The rows come from 6 hidden closed curves, with some noise, and rows from the same curve form a group. Each curve winds through 4 dimensions. The rows are also pushed far along 2 directions, which tell nothing about the answers.
In the rows, 128 means zero.
Some rows, each with its group after it:
[154  83 138 123  99 119 111 120 141 146 120 132  99 126 127 104] => Z_867
[158  75 159 163 127 117 120 103 125 126  81 165 112 102 154 104] => Z_56
[113  78 126 177  98  93 112 113 141 123  78 160  97 120 129  90] => Z_630
[143 145  91  84 105 122 112 162 174 104 178  47 148 144 104 147] => Z_56
[104 142 142 129 135 154 163 131 142 128  79 120 154 134 133 164] => Z_374
[155  48 161 167  90 100  90 106 110 140 111 138  52 106 155  73] => Z_56
[152 106 103  87  96 131  89 146 132 102 200  39 147 117 142 133] => Z_171
[121  96 121 138 102 112 111 127 157 153 121  98 125 143 124 141] => Z_630
[145 155 111  55 114 154 118 148 157 151 183  64 159 154 104 159] => Z_867
[113 195  97 107 167 136 167 150 149 104 131 138 178 141 101 166] => Z_56
[138 182  96  57 127 154 120 159 126  94 199  81 163 130 109 133] => Z_374
[112 107 166 153 122 137 154  99 142 125  65 160 126 140 124  97] => Z_374
[131 179 109 127 200 130 175 128 140 133 122 174 190 138 115 179] => Z_56
[121 180 132 103 157 164 165 136 158 116 102 118 188 146 114 174] => Z_793
[105  83 139 154  84 103 124 132 124 148 136  89  50 141 134 105] => Z_793
[102 147 137 120 132 153 153 140 100 135 116 133 124 119 140 146] => Z_630
[108 111 131 132 100 120 121 138  97 128 137 123  74 112 138 104] => Z_630
[ 98 127 142 164 147 122 149 115  98 149 105 168 106 129 139 130] => Z_867
[147  85 151 168 143 128 140 106 115 100  57 190 141  85 164 113] => Z_630
[123 158 145 122 144 162 158 129 142  98  61 155 167 118 129 144] => Z_56
[101 141 132 145 130 122 149 132 100 121 125 155  86 125 126 103] => Z_793
[113 212 113  55 138 178 152 155 136 115 135 122 178 140  96 151] => Z_867
[138 124 119  91  89 132 103 150 163 141 165  40 122 153 114 148] => Z_56
[ 82 125 150 182 142 125 171 118  92 131  58 201  87 112 142 116] => Z_374
[153  78 151 160 126 107 123  92 123 125 117 169 109 124 134  71] => Z_374
[145 107 136 136 141 119 134 119 138 152 148 109 131 139 134 149] => Z_793
[ 93  69 127 177  79  78 102 123 112 170 131 129  30 138 128  89] => Z_630
[108 133 111  96  93 142 114 152 129 118 168  47 132 135 129 141] => Z_171
[181  76 119 137 103  79  74 122 153 140 184  89  88 135 125 101] => Z_793
[136 130 124 126 117 108 101 131 117 151 156 143  80 130 115 104] => Z_171
[104 122 126 137 108 130 136 147 115 109 106 119  99 111 140 125] => Z_374
[142  68 138 183 136  87 111 102  89 144 143 166  80 108 157  94] => Z_867
[161 169 112  78 155 150 121 138 144 144 173 106 183 142 112 172] => Z_171
[134  93 141 140  81 114  99 130 147 125  98 113  79 123 127  97] => Z_171
[143 106 130 100  86 133 109 138 154 129 132  81 116 133 121 116] => Z_867
[139  73 140 172 120 111 111 111 116 102 113 126 116 102 164 106] => Z_867
[111 146 106  78  77 139 102 163 140 128 179  36 112 147 113 136] => Z_171
[112 192 137 105 168 166 177 127 115 123  79 215 164 122 108 133] => Z_867
[150  47 137 170 100  72  88 112 110 172 166 120  38 127 143  90] => Z_56
[ 94 157 130 133 146 152 167 146 115 124  86 141 143 118 140 168] => Z_374
[154 143 121  94 129 138 111 133 153 151 157  91 150 146 117 159] => Z_171
[119 145 104  94 105 118 113 157 109 129 218  74  83 143 111 111] => Z_793
[153  34 123 154  75  83  75 117 159 143 134  88  90 127 140 101] => Z_630
[119 115 147 191 155  94 141 104 135 165  76 191  92 140 122 126] => Z_793
[102 161 132 144 141 127 150 130 129 126  97 161 110 139 108 123] => Z_793
[153 157 138  93 155 166 149 116 154 103 117 131 210 139 118 139] => Z_374
[100 111 103 127  78  98  94 142 134 153 166  89  74 149 110 106] => Z_630
[132 207 125  70 155 178 149 142 160 119 101 127 202 140 102 177] => Z_171

New rows. What belongs after each?
[144 165 147 105 150 167 139 123 120 107  97 158 166 111 131 132] => Z_56
[140 119 104 110 101 112 113 152 165 102 153  71 123 135 117 127] => Z_56
[138  62 161 197 146 110 149  97 119 135  57 183 115 104 166 127] => Z_374
[153 114  98  93 105 111  90 148 114 127 230  67 102 125 129 116] => Z_374
[141 136 129 121 146 131 136 126 145 158 137 111 148 145 126 167] => Z_56
[ 86 136 144 163 146 142 173 132 107 119  51 172 121 108 149 150] => Z_374
[118 166 122  95 138 146 142 135 124 161 153 127 140 148 110 152] => Z_867
[140 159  76  73 118 123  94 149 155 129 206  80 168 148  96 139] => Z_630
[108 238 113  88 177 168 171 149 129  92 117 165 188 135  94 150] => Z_793
[118 178 132 104 162 175 167 139 109  84  82 171 186  98 138 145] => Z_630
[139 121 127 129 134 130 141 132 170 118 100 108 161 135 128 159] => Z_56
[140 110 147 125 118 143 136 117 153 112 102 114 150 134 129 121] => Z_374
[129  60 149 198 127  80 127 104 126 174 103 157  67 133 143 124] => Z_56
[159  89 116 159 142  86 124 122 141 122 137 147 116 119 134 117] => Z_56
[153 101 111 110 104 101  92 134 114 140 218  87  91 135 124  98] => Z_374
[ 93 149 135 130 139 142 153 134  95 138 111 157 116 121 133 138] => Z_630
[ 95 137 140 147 134 145 157 125 118 126  80 144 140 122 140 145] => Z_171
[118 158 156 126 153 169 174 111 151 104  54 162 192 134 124 141] => Z_374
[125  49 153 157  70  93 101 106 143 175 146  79  52 161 126  90] => Z_374
[125 113 124 129 102 105  99 134 119 167 164 108  67 141 117 116] => Z_171
[163  69 131 139 111 112 107 122 134 117 135  99 120 109 155 122] => Z_374
[110 155 115 104 129 145 140 156 125 133 145  84 138 131 132 174] => Z_374
[150 105 152 161 162 122 152  97 103 131  67 247 121  97 138  93] => Z_867
[149 113 127 118 124 127 125 131 168 138 127  84 151 140 128 161] => Z_56
[125 146 126 138 175 147 157 121  92  98 114 178 182  97 156 142] => Z_171
[159  72 137 133  92 114 101 120 138 109 112 128 101 105 140  83] => Z_867
[174 169  99  73 152 134 110 141 154 119 205  88 179 143 107 153] => Z_793
[100 152 145 155 158 137 165 121 118 137  69 186 126 129 126 139] => Z_56
[152 112 106 110 116 113 103 143 111 118 198  98 108 116 136 113] => Z_374
[146 165 125  81 152 153 139 119 145 141 174 109 186 160 105 147] => Z_374
[103  65 140 177  82 104 112 123 105 114 100 124  62 104 155  84] => Z_171
[149 138 128 111 141 133 130 118 120 113 156 146 146 128 121 101] => Z_374
[133 116 119  98  88 118 106 141 125 152 169 107  76 138 109  99] => Z_867
[157  43 139 149  72  82  80 106 130 135 174  98  52 136 128  49] => Z_374
[167 144 110  98 147 123 116 134 133 118 193 107 151 132 120 134] => Z_793
[140 124 118 105 103 131 106 140 122  93 152 112 119 110 128  92] => Z_867
[109  83 164 188 125 115 155 108 128 131  52 162  92 120 146 115] => Z_793
[146 210  96  89 201 150 167 142 135 110 156 159 217 135 107 177] => Z_56
[126 111 114 119 111 111 107 137 113 165 185  94  97 138 129 134] => Z_630
[123  35 124 178  76  68  84 112 145 176 133 104  59 142 132 102] => Z_630
[120 156 140 140 173 140 167 111 105 129 112 196 151 129 125 125] => Z_374
[ 89 190 129 116 158 164 168 136 114 122 100 151 166 134 120 156] => Z_867
[104  99 125 125  67 102 100 137 123 156 185  66  45 154 115  92] => Z_374
[ 94 109 153 175 130 134 164 125 116 112  35 166 111 104 152 136] => Z_374
[100  93 119 150  89  91 105 130 125 175 152 105  65 147 120 116] => Z_630
[ 97 120 143 184 163 116 163 102 104 155  65 222 123 122 137 132] => Z_630
[156  62 144 180 134  97 133 107 155 123  75 152 123 113 148 127] => Z_56
[130 163 138  98 146 170 160 128 148 110  73 154 185 124 120 152] => Z_867
[122  78 129 169 100  94  95 122  98 113 153 111  70 107 153  86] => Z_867
[115 117 121 137  89  97 102 139 136 144 157  92  56 147 110 100] => Z_793
